There are 11 hidden switches. A switch that is on adds its own fixed numbers to the row, and there is some noise. The rows also spread widely along 17 directions, which tell nothing about the answers.
Some rows, each with its switches (1 for on, 0 for off) after it:
[ -3  33  -6 -25 -10   8  49  -8   8 -22 -36 -28 -15 -34   5  12   5 -20
 -26 -13  14  25 -21 -25  33  25 -31  -6  19   5  -3 -22  51 -22   1 -11
  -2  -5  15  11  26 -11 -19  -3] : 1 0 1 0 0 0 0 1 0 1 0
[  2  35  -4  21 -21 -32 -34 -15  31 -11  21  21 -11  29  37  34  23 -21
 -11 -27 -22 -13  14  24 -29  17  -2   9  31  30   2   6  12  14  24   8
  -5  17 -10  -3  -1  28   2  18] : 1 1 1 0 0 0 1 0 0 0 0
[ -2 -36 -37 -25 -10  -8   6 -17  37  25  -9   3  23   4   9  -1 -21  16
   9 -37 -21 -16   8 -20 -42  19   4  13   8  51  20   5  -7  25 -13  16
 -11  24 -29  16   8  13   3  -8] : 1 0 1 0 0 1 0 0 1 1 0
[-13   0 -32 -16 -20 -18  20   6 -17   3 -23  -1 -26  -4  37  25  -7 -34
 -10 -26  -5  32 -10 -46  -6  13 -29 -11   3  39  12  -6  -9   6 -12  -1
 -25  -8  18   3   1   4  -4  14] : 0 0 1 1 0 1 1 1 0 1 0
[ 27  17  24 -17 -17  38 -15 -13 -41 -10   0 -20 -37 -10  46   6  22 -25
   2   0 -37 -11  -7   7  44  33 -26   0  20  21 -26  -7  17 -11 -11   0
  -8  13   6 -29  -6   3 -26  18] : 1 1 0 0 0 1 0 0 0 1 0
[ -8 -32  -6 -52  20  34  22 -15  22  29 -29  24  15 -40   6  -5  -6 -13
  -4 -22 -20  10 -19 -33  -1  -3  -9  -8  35  41   3 -31  29   1  23 -11
   2   2  -1  -1  20 -11  10  12] : 1 1 1 0 0 0 0 0 0 1 0
[ 38  -6  -3 -21   1 -17  45  -9  11  24 -11 -13  11 -16   8   3 -29 -18
 -17  -3 -12 -32  15  38 -14  -2  26   3   4 -19  -4  -8  12  -7 -32  12
  13  53  24  14  10 -12  13  -4] : 0 1 0 0 0 1 1 1 0 0 0
[ 31 -23  21 -12   8   6  -8   3  -6  21   6 -10 -10 -13  29  24 -24 -31
  -4  -2 -53 -22  18   4  16 -16   3 -13  19  25 -15  15   4 -16 -14  20
  17  24  26 -21 -12   8   6  17] : 0 0 0 0 1 0 0 1 0 0 0
[  8 -18  -2 -24  18   3  31  -7  45  26 -21  -4  31 -31  -3  -6  -6  20
  -4 -17 -19 -18   2 -17   4 -31  -1   2  44  23  15  12  37  18  11  15
   6  -4  12   0   4  13 -19   2] : 1 1 1 0 0 1 1 1 0 0 0
[ -8  -3 -42 -18 -15   7   3   2   4   7  -1   3   6   7  40  12  43 -10
   7   4 -11   0 -49  -1 -27  35 -18  -4 -35  39  24 -23  -5   6 -16 -18
  18  11 -15  16  11   8 -19   1] : 1 0 1 0 0 1 0 1 0 1 0
[  2   3  17 -14   3  28  14  -2 -36  27   1  -5   5 -16   9   7  13   3
  -2  15 -23 -20 -12  -1  14  20 -14  33  -1  14  -6 -16  17   1 -35 -26
   8 -15 -23 -14  12  -5   3  -2] : 1 0 1 0 0 0 1 0 0 1 0
[  1  14 -17 -10 -25   0  -1 -10 -12  -6   5   5 -36   5  39  30  10 -33
 -14 -30  -6  15   6  -7  10  11 -23 -11  14  26  -5  -3   8  -9  -2  -7
 -10 -23  11 -19  -2   5   0  21] : 1 1 0 0 0 1 1 0 0 1 0
[ 24 -15  48  16 -15  11  -2  20   2  43  -7  -2   2 -13 -45   7 -18 -26
   7  34  -9 -23  12 -15  28  38  32   3   7 -19  -9  39  28 -14  -7 -13
  56 -22  11   5   2  -6   1 -18] : 1 0 1 0 1 1 0 1 0 1 1
[ -4   6  24  -8  -5   8 -16   7  -1   0 -59   6 -46 -22   1   4   1 -34
 -12  19  -9  24  -2 -67  17  23 -17 -10  43  -1 -17  -8  11  -3  16 -14
 -21 -34  30  -9   0  21 -32  -2] : 1 1 1 0 0 0 0 1 0 1 0
[ 12   2   6  -7 -18  -6  -7  -8  22  15   5  14  10   8  -9  -3   3  18
   3 -16  -6 -32  11 -14  -4  27  22  14  14  19  -1   9  23  20  12 -22
   5 -16 -11  -3   4  -4   1  -5] : 0 1 1 0 0 0 0 1 1 0 0
[ -8   8 -20  -3   5  17  25 -17   4  -2 -16   2 -50 -15  32  16  14 -14
 -42  23   3   3 -31   3  -7 -14 -24  11 -17  -7 -12 -31  23 -27 -33 -38
  10 -40  -5 -23  15   6  -4  -9] : 1 1 1 0 0 0 1 1 0 1 0
[ 23   1   5 -36  -2  -9  -4  14  -1  16 -12 -11  46 -17  21  32   1 -18
  -4  -3 -25 -23  19  -1  10  -1   3   6  27 -21   9 -34  31  21 -13 -11
  -9  22  32   9   1   4 -13   3] : 0 1 0 0 1 1 0 0 0 1 0
[ -4  26  17  14   1  21  -3  -5  12   5 -16 -11 -24  -7  15   7  19 -29
  -4   9 -27  11 -29   8   7  25 -17   1  26  34 -15   5  24 -16  11  21
  33  26 -15  -6  10  22 -18   2] : 1 0 0 0 0 1 1 0 1 0 0
[ -4  -1 -30 -50 -13   5  25   2  26  -6 -29 -12   3 -30   0   7   3 -27
  -1 -26  22  28  -9 -29  13  18  -5 -36   2  -5  16 -29  28 -10   2 -19
   4  -3  21  21  17 -21 -15  -1] : 1 1 0 0 0 1 0 1 0 0 0
[ 35 -23 -13 -27   6  31  20   1  11  20  23 -12  14 -13  29  19   5  10
  -9   4 -19 -56   3  31  23 -34  -1   2 -11 -18   3  -5  20 -18 -39 -12
  27 -24   9 -24   2  -7   4  12] : 1 1 1 0 0 1 0 1 1 0 0
[ 18   7  16  16 -24  14 -24  -5  -7   3 -16   0 -54  -2  17  -7   0  19
   5  14 -32  -6  -7 -29  20   6 -18   9  32  28  -2  28   3  14  15   2
 -13 -29   4 -27 -19  42 -39  -3] : 1 0 1 0 0 1 0 1 0 1 0
[-16  12 -26 -29  13  -9  44   2   6  32 -37  17  43 -13  18  11   5 -14
 -25  -1  -7  -1 -15  -1 -32   1  -7  35  17  11  24 -60  18  22 -10 -17
  -3  17  -4  30  29  -3  16   0] : 1 1 0 1 0 0 1 0 0 1 0
[ 28  11 -10  -4 -22 -35  20 -18 -32  14  21   2 -23  -1  11 -16 -20  35
   9  -8  13 -15  10  18 -35  -8   2  20  -7  -4  28  33 -20  27 -25   5
  -9  15 -16  -1 -12   1 -10  -6] : 0 0 1 0 0 0 1 0 1 1 0
[ -8   8  -9  10   5  -7 -18   9  28  26   4  13   8  -9   5  14  -5  22
   7  11 -18  12 -10   3 -32 -38  -2  18  17   8  34  -1  16  34  16  -5
  32   1 -23  -2  -9  38 -12 -18] : 1 1 0 0 0 0 1 0 1 0 0
[ 21   5 -29 -27 -14 -13  35  13 -23  10   0 -16  11 -18  23  24 -12   0
  -2  -3  -2   0 -11   5   0 -14  -7  -2 -14 -12  23 -17  11  13 -22 -15
  10  18  28   8  -5  -6  -1  -4] : 0 0 0 0 0 1 0 0 1 1 0
[ 24  -8  13   3 -25  10 -28  18 -20  14   2 -31   6  -7  22  43 -23  -1
  17   6 -61 -16  13 -15  28  23  -6  20  10  17  -5  -1  17  25 -24   0
  -2  21   7 -12 -15  28 -16 -15] : 1 0 1 0 0 1 1 1 0 1 0
[ -1 -17  -8 -32  17  19   2  -2  60  23  -8 -11  45 -17  11  29  12 -21
  -8 -13 -13 -12   9   2  -4 -12  -9  -4  39  -4  17 -12  37 -22  -8  17
  23   1  -4   8  30  13  -7   7] : 0 0 1 0 1 1 0 1 1 1 1
[ 23  28 -33  -5 -32 -10  21   4  13  -7 -33  -7 -21  -9  22  16 -19   7
 -19   4  -4   1 -14   8  -2   0 -15  14  17  -4  35 -18   9   5   5   6
  -5  14  17  20   9  26 -16 -10] : 1 0 1 0 1 1 0 0 1 1 0
[  9  24 -20   2  -3 -22  38  -5   5  28 -22  22  -9 -16   7  -5 -15  -1
 -18  11   5  14 -16  21 -44 -20  -1  25  21  -4  37 -17   8  24   8   3
  12  33  -5  25   7  18   0 -11] : 1 1 0 0 0 1 0 1 0 1 0
[ 15  12  22   6  -3 -18   2  15 -26  21  13 -10 -20 -11 -13  19 -27 -15
   5  -4  -5   3  35  -6   3 -11  -7   6  18 -16   9  38  -2   0 -31  13
   0 -12  -4  -9 -12   8   3   0] : 0 0 1 0 0 1 0 0 0 0 0
[  6  -5  15 -31  17  13   6 -11 -27  24  -7  -4  15 -16  28  -3  43 -20
   0  14  -7 -19  -5  -6  -8  12 -16  10  11 -11  -6 -12  12  13 -40 -13
  -8  15  -5 -12   5 -12 -30   8] : 1 1 1 0 0 1 0 1 0 1 1
[  2  -1  31 -11 -17  -2 -22 -12 -24   6  -4  -3 -26  -8  17  -4   2 -23
  16 -21  -7  23   9 -43  13  29  -6  -8  32  24 -17  25  20  22  14   0
  -9  19  -1 -21 -13  -8 -26   7] : 0 1 0 1 0 0 0 1 1 1 1
[ 12 -41 -11 -14 -35  -9  13  -9  21  16 -19   6 -38 -14 -26  -6 -56  -4
   9 -32   5   9  17 -52   8  26  27 -29   2  26  -5  34   1   2  12  -6
   3 -12  16  -2 -10 -14  10 -10] : 1 0 1 0 0 1 1 1 1 0 0

New rows. What belongs after each?
[ -1 -32 -20 -57   0   9  30 -25  12   7 -17  -5   8 -31   6  -7   3 -12
  -5 -20  20   5  -8 -26  -5  18   4 -19 -14  -7  -1 -24  28  -2 -23 -34
  -2   9   5   2  17 -41  -8  -8] : 1 1 1 0 0 0 0 1 0 1 1
[  0  -8  16  -2 -13  23 -17  -5 -17  23 -12  -1 -50 -13 -20 -17 -11   2
  12  27   7   5   1 -22   1  35   7  12 -14 -11  -8   6  -5 -10 -30 -27
  13 -27 -37 -13   6  -4  -9 -22] : 1 0 1 0 0 0 1 1 1 0 0
[  4 -19  18 -23  26  26  38  -5 -12  40  10 -33  47 -16   4  -3  -1  17
   4 -24 -41 -37  12 -18  19  -9 -25  30  30  57  -4  38  24   3 -43  30
  10 -11 -24 -18   3   7  -8   8] : 0 0 0 0 0 1 0 0 1 1 0
[  0  16  -7 -12   9  30  11   5  -8   1  -9 -31 -35 -33  20  10  -3   3
  -8  10  -8  29 -11 -11  21 -44 -54   5  18  -5  22   7  15 -14 -29   9
   5 -39 -11 -21  -3  33 -40  -8] : 1 1 0 0 0 1 0 0 0 1 0
[ 33   1   7 -33   6  -8  25  13 -15  31 -14  14  22 -25   4 -27  14  24
  20  11  -7 -31  -9   0  -2 -24   0  -8  28  -6  35  19 -12  25  10   6
  -3   0  35   8 -10   2 -26  20] : 0 0 1 0 0 1 0 0 0 0 0
[ -6  -2  -6 -20  -1  11  13  18   7  26  -5 -22  34 -35  -8  12 -19  18
  19  -6 -16  17 -17 -18   5  -5 -15  21   6  16  38  -5  37  30  -7  -6
  26  11 -27  17   6   8 -18 -24] : 1 1 1 1 0 0 1 0 0 1 0
[-12 -18 -16 -19   3 -29   4  -1   4  26 -12  11  20 -19   8  13  -3  -7
   6 -11   5  16  -4 -30 -41  -4   4   3   6   0  19 -17  16  47  -6 -18
  -2  30  -4   8  -8  -2 -10 -12] : 1 1 1 0 0 1 1 0 1 1 0
[-12  -9  12  -2  15  -3  18 -11 -25  25 -25   9 -33 -17   8 -15   8 -18
  -6   9   1  17 -20 -35 -22  -2 -14   3   5  20 -10  22  -2  14 -23  -2
   5   7  -5 -22 -11  -6 -19  -3] : 1 1 1 0 0 1 1 0 1 0 1
[  0 -22  23  -5   8  17 -27  11  38  30  -5   1  12 -13  -4  20  13 -50
  19   4 -24   3  -3  -8   0  22   8 -26  24  13  -3  19  17 -15   8  17
  47  18   3   2   8   8 -14   5] : 1 1 1 0 0 1 1 1 0 0 1
[ -4  30 -12  28   5 -49  44  -2  -9   4 -42  15 -25   0  30   5   9  -3
 -34  16 -20   3 -39 -17 -37 -16 -16  18  14  36   2   5   2  36   7   2
 -10  27  34   0 -16  27 -16  -4] : 1 0 1 0 0 1 1 0 0 0 0
[ 11  12   1 -13  18  21  11   2 -29  27   0  17 -40 -38  19  -5   0   0
  -2  22   1  28 -22  15 -11 -66 -31   0  18 -23  31   1  -5  -1 -10  -6
  11 -13  -4 -27  -6  11 -11   6] : 0 1 1 0 0 1 0 0 0 0 1
[  9  -2 -16  -6 -40   9  19  -8  27   5  -6 -14  -3   2  -6  11 -25   5
  -6 -28  -9  -8   0 -16  20  41  12   7   2  42   0   7  34  -5   6 -12
  24 -17  -5   8  13   1   6 -14] : 1 1 0 0 0 0 1 1 1 1 0
[ -4   2   9  -1  15 -12   8 -23  19  32 -17  47 -24  -7  -2 -24  21 -24
 -14  10  17   4 -11   4 -54  -6   4   0  29  -7   5   9  -2  -1  12  -3
  11  -1 -10  -1  12   3  -2   6] : 0 1 1 0 0 1 0 0 0 1 1
[ 33 -15  -4 -11 -17  20  25  23   4  31   9 -15  29 -12  -3  17 -36  15
  12  -6 -35 -25   1   6  28  -8  10   8   2  26  25  26  16   5  -4   6
  49  -1  15   1  -1   1   8  -9] : 1 1 0 0 0 0 0 1 1 0 1
[ -3 -22 -11 -54  10  25  14   3  21  19 -39   4   8 -48  -7  -5 -12 -23
  14 -15  -1  31 -17 -31   2   4  -7 -30  28   5  17 -30  15  -5  18   4
   5  29   5  17  18 -13  -4   5] : 1 0 1 0 0 1 0 0 1 0 0
[ 11   2 -14 -11   1  34 -12  13 -24  35   9  22  -7 -13  24  25   7   6
  -5  28 -13 -10  -8  19  -8 -29 -17  32   4 -25  24 -40   0   7 -22 -34
  11 -37 -22 -17   5  16  14   1] : 1 1 1 0 0 1 0 0 1 1 0
[ 11  47  -3   2 -20  15  38  20 -24   1 -12 -41   8  -1  12  25   6  -6
  -8   5 -26 -16 -13  10  31  42 -32  34  -1  30  15   1  13 -17 -39  12
  14  -6  -8  16  23  12 -10  -2] : 1 0 1 0 0 0 1 1 0 0 0
[ -9  -2 -35 -17  16 -16  41   6  15  20 -13  -2  21 -18  26  29  -4  -4
 -22 -11  -9   9  -2 -13 -18 -50 -25   7  19   8  29 -13  14  13 -15   2
   1 -13  17   5   1  22  -3   3] : 1 0 0 0 0 1 0 1 0 1 0
[  1  20   0   0 -23   1 -12   9   8   5  20  -7 -12  -1  -4   1   6  23
  21 -11   2   8   0 -13  11   6 -13   6   3  17  31  31  15  10   5  -8
  12 -36 -29   0  -2  12 -20  -5] : 0 0 1 1 0 0 0 1 0 0 0
[ 31  14  30   3  -8 -15  -8   7 -17  19  25  12 -11 -13  -7   4   1   2
  13   6   8 -13  32  14  10 -29   6  -5  32 -47  18  44   8  12   3  -2
   7 -18  17 -17 -20   1  -9  14] : 1 0 1 0 0 1 0 0 0 0 1
[  5 -26 -27  -5   7 -11  29   2  23  34  -7   4  18  -2  23  26 -20 -15
 -20  -2 -32 -10  -8   3 -32 -24   1   8  -4  33  17   5   3   1 -24   9
  28  18   9   5   6  16  13  -9] : 0 0 0 0 1 1 0 1 0 1 1
[ -9   1  18   4  20   8   4  -2  -6  38 -15  26 -40 -24  -3 -12 -14 -23
  -7   6  -2  31  11 -18  -9 -39 -15   4  44   6  11  17   2   6  10   9
   5 -19 -17 -16  -6  13   3  11] : 1 1 0 1 0 1 0 1 0 0 0
[ 14 -37 -20 -12 -10  16   5  -9  51  11  -9 -11  -5  -2  11   7 -13  -6
   1 -13 -31 -22 -19  -7  -2  18   3 -16  -1  44  -6  18   9 -21  -1  18
  29  10   2   2   7  14  -7  -4] : 1 0 1 0 0 1 0 0 1 1 0
[ 30  27  18  -4 -27 -10  -1 -16 -17  -6   2 -20  -9  15  22 -20  17  18
  14 -18 -19 -36   9   7  14  39  -5  13  25  38  -1  44   1  18   0  26
  -9  20  -1  -5 -12  10 -40  13] : 1 1 0 0 0 0 1 0 1 0 0
[ 29  51  15   8 -29 -15 -23  14 -26   5  24  -4   9  15  20  19  21  -8
  15  -3 -19 -20  17  34   6  24  -4  18  26  -3  22  12   6  23   4  11
   3  20  -2   9 -10  19 -17  14] : 1 1 0 0 0 1 0 0 0 0 0
[ 14 -17  -8  -2 -22 -13  -6 -13  40  25 -17  39 -28 -11  -5 -26 -17  11
  10  -6  10   4  -9 -12 -24  -6  23 -14  31   9  20  21   6  23  53  -2
  13  -2   6   7  -9  11 -10   3] : 1 1 1 1 0 1 1 0 1 1 0
[ -9  27   5  16  -8   4 -29  13  12  11 -14  14 -35 -18  10  12  15 -17
   9  28  -8  45 -30  -4  -7  -9 -11 -11  20  -4  20 -11  16  12  35 -11
  30   4  -3   0  -7  35 -28  -9] : 1 0 0 0 0 1 1 1 0 0 0
[  8  10  -8 -18 -35  -3 -27 -15  -9 -19   4  -2 -44 -17  38   9  10 -13
  14 -24   5  36 -27 -22   9  14 -16 -31   6  21   8   0  27  17  29 -17
   0  18   7 -18 -17  -2 -36   5] : 0 1 1 0 1 1 1 0 1 1 0
[  1  15 -17 -11  -3 -16  14 -16  18   1 -18  14 -28   5  14  -4   7   4
 -19  -9   8 -14  15  -6 -19  -8 -13   7  25   2  11   7 -12  -7 -11   4
 -26 -35   3  -4   8  16  -8  13] : 1 0 1 0 0 0 1 0 0 0 0
[ 15 -36 -17 -16 -10 -47  -1 -14  24  -4  -1   4 -10  -8  36  23 -19 -17
  -8 -19 -13  -5   6 -20 -24 -11  20 -27  -7   4 -12   1  16  30   7 -13
 -11  52  39  -5 -23  -9  -4  -1] : 1 0 1 1 0 0 0 1 0 1 0
[ -4 -13  -2  -8  -8 -15  22 -17 -24  19   3   0 -15 -10   6 -25  -2  35
  10 -16  -5   5 -12 -40  -8  -9  -8   8  -5  46   7  40   8  38  -9 -15
  -5 -21  -9 -21 -26   4 -27 -11] : 0 0 0 0 0 1 1 0 0 1 0
[ 14  10   4  -5 -16  10  24  -6  12   2   5  -8   3  -3  21   4  21 -10
  -1 -16 -20 -19 -38   4  17  32  -9 -10   6  58  -7  25  30 -16  18  11
  40   4  12  -1   9  -3 -14  15] : 0 1 1 0 0 0 1 0 1 1 0
[ 46   4  -1 -12 -35 -16   4  23 -23  17  -4  -6 -21 -23   1  -3 -37  28
  17  17  -1  -5  11   1  23 -27  19  -3   0 -43  29   9   5  35   1 -22
   2  -5  39  -2 -28   3 -21 -15] : 0 1 0 1 0 1 1 1 0 0 0
[ 21  -9 -43 -42 -28  17  29   0  -5  11 -13 -23  14 -13   8   5 -37  46
   2  -7  -9 -19  -3  -1   3   7   2  30 -23   1  28 -35  10  17 -40 -29
  -4  -7  -6   9  12   1  -4 -32] : 0 1 0 0 0 0 1 0 1 1 0
[ 35  37  -1   1 -33   7   8  -7  -8 -18  -2 -24 -50 -16  16  -5   5   1
  -7  21  15   1 -35  30  17  17 -11  -1 -15 -24   8   5  30 -17  -9 -12
  29  14   2  -1   1   2 -37 -16] : 0 1 1 0 1 1 0 0 1 1 0
[ 39  24 -17   9 -44  -6  31   6 -22  -1   4   4 -38  -1  34  26 -24  -8
  -7 -26 -23   2  -3  14  27  -7 -16  -9  20  39  23  28  -3  -1  23  18
   5   3  44  -9  -9   9  11  23] : 1 0 1 0 0 1 1 1 0 0 1
[ 16  -5  -8 -25   5  -3  14   5   1   1 -18  -2  -3 -25  26  35 -13 -23
 -23   6 -22  -5  -5  -5   1 -13   4  -3   0 -16 -11 -47  29   5 -14 -32
  -3  22  37 -11   3 -11  12  -5] : 0 1 1 0 0 0 0 1 0 0 0
[ 13  33   8   7 -25  13  17 -27   8  -1  14 -33  -3  14  14 -12  34  25
  -7  -5  -1 -34  -4  19  21  29 -16  33   4  24   2  37  39  -4 -31  -2
  18 -29 -30 -13   9  11 -46 -13] : 0 1 0 0 1 1 1 1 0 1 1
[  2  26 -11   2   2   9  -2  -3  22  -1 -21   2  -5  -4  28  20  23  20
 -24  23 -29 -22 -13   9   0 -19 -19  32  24  -8   4 -37  26  15  -5 -20
 -14 -19   0 -14   6  36 -17  -8] : 1 0 1 0 0 1 1 0 0 0 0
[ 12  -6   1 -14   1  13  24 -17  29  29  18   4  20 -13   6  -1   2   5
   2 -26 -12 -17  -4  23   0 -12   1   4  29  32   9  19  36  -4  14  13
  36  -2 -14  -5  10   2   4  13] : 0 1 0 0 0 1 1 0 1 1 0
[ 22  28  -3 -16 -18 -16  27  16 -41  10  -4 -10  28  -8  15   1  33  10
   9  15   7 -27 -24   7   7  25   1  12 -18 -17  18  -9  16  35 -19 -29
  11  18  22  11  -9 -18 -26   1] : 1 1 1 0 0 1 1 0 1 0 0
[ 18 -10  -6 -10  -7  13  43 -19 -10  12  17 -11  -5 -10  10  16  -8   1
 -18 -15  -4 -29   0  17  17   1   3  11 -18   5 -17   8  30 -10 -36 -23
  21  -2  -2 -27   5 -32  21  -2] : 1 0 1 0 0 1 1 0 1 0 1
[ 41  10   3  -9  -2  -6  30 -23 -23  -5 -19 -26 -28   3  49 -19   3  23
 -19  10 -33 -44   2  12   3 -17 -24  24  19  13  -7  33 -13  10 -40  28
 -25  16  26 -25 -15  25 -49   4] : 1 1 0 0 0 0 0 0 0 1 1
[ 14  15  10  -1 -22  -3 -20  21 -11  21  21  -4   0 -16 -21  21 -10  15
  17  16  12   1  27  -2   6  -7   5  16   7 -54  28   4  21  18 -18 -31
   8 -40 -14   0  -6  13 -10 -20] : 0 0 1 0 0 1 0 1 0 1 0
[ 35 -12   8 -42  -5  28 -11 -17   4  30  10  17  10   3  22  -9  10  -1
   7 -19 -26 -52  33  24   9   6   3   5  45   9   2   0  -7 -13  -5  11
 -16 -23   0 -12  11   7   5  35] : 0 1 0 0 0 1 0 0 0 1 0
[  7  29 -27   0  -8   8  44 -39  50   8 -16   0  -8  17  23  -7   2  -1
 -46 -24  -4 -28   9  41 -15   9  -9  41  27  30  13  -4  24 -20 -18  20
   1   6 -38  10  38   9  11   2] : 1 1 0 1 1 1 0 1 0 0 1
[ -2   6  -6 -21  -2  12  14 -17   5  33  10   3  -4 -20  -6   1 -11  -1
  -6 -22  26   9  37   4  -1 -21 -14  15  39 -14  29   3  17 -12 -19   4
   2 -43 -38  -5  18   2   7  10] : 1 0 0 0 1 1 1 1 1 1 0
[ 30  -6 -13 -13 -10  -2  15 -19  14   8  -1  23 -28   4  26 -12  11   7
 -14  11  -4 -34 -17  25 -19  -8   5  -4  -5  -1   4  11  -6 -12  -3 -11
  11 -12  20 -12   3   3  -8   6] : 0 1 1 0 0 0 0 0 0 1 1
[ -7   5   5   5 -18 -20  -3  16  19  24  14  10  22  -6 -35  37 -32  -1
   4 -28   6   5  42 -26   1   2  14  12  27  -1  20  16  30  17  11 -15
  13 -34 -10   7   3   2  30  -6] : 1 0 1 0 0 0 1 0 1 0 0
[ -7 -14  -7 -14   6 -10  36  16  23  23 -19 -16   8 -30 -29  11 -31  -6
  -5  -8  17  16   9 -46  -4 -17  -6  -5  12  -6  22  27  22  -4 -17   3
  23 -35   4  11   5   4 -10 -17] : 1 1 1 0 0 0 0 1 1 1 0
[ -9 -32 -11 -18  17 -22 -11  -1  26  20 -33  13  -9 -19   4  15 -43  -8
  -8  -7 -21  15  12 -46 -45 -22   8   2  18   8  -1 -15   0  30  -6  -3
 -19  25   5  -6 -10  16   3 -19] : 0 1 1 0 0 0 0 0 1 0 0
[-20  -1  18 -32  17  48   3   0 -41  32 -18  -1 -20 -31   6  -3   5 -24
   4   4 -19  32  -6 -38  14  10 -39  13  28  33   1 -17   1 -16 -23  -5
  -3 -32 -35 -16  19   4  -2   7] : 0 0 0 0 0 0 0 1 0 1 0
[  7   8  19   9 -11 -21  43  12  -6  39 -34  20   6 -32 -44  -3 -44   1
 -11  13   7  15  -7 -27  -4   2  30  18  24  -7   9   0  40  32  33 -28
  34   4  22  19  -3  -7  16 -27] : 1 1 0 0 0 0 1 0 1 1 0
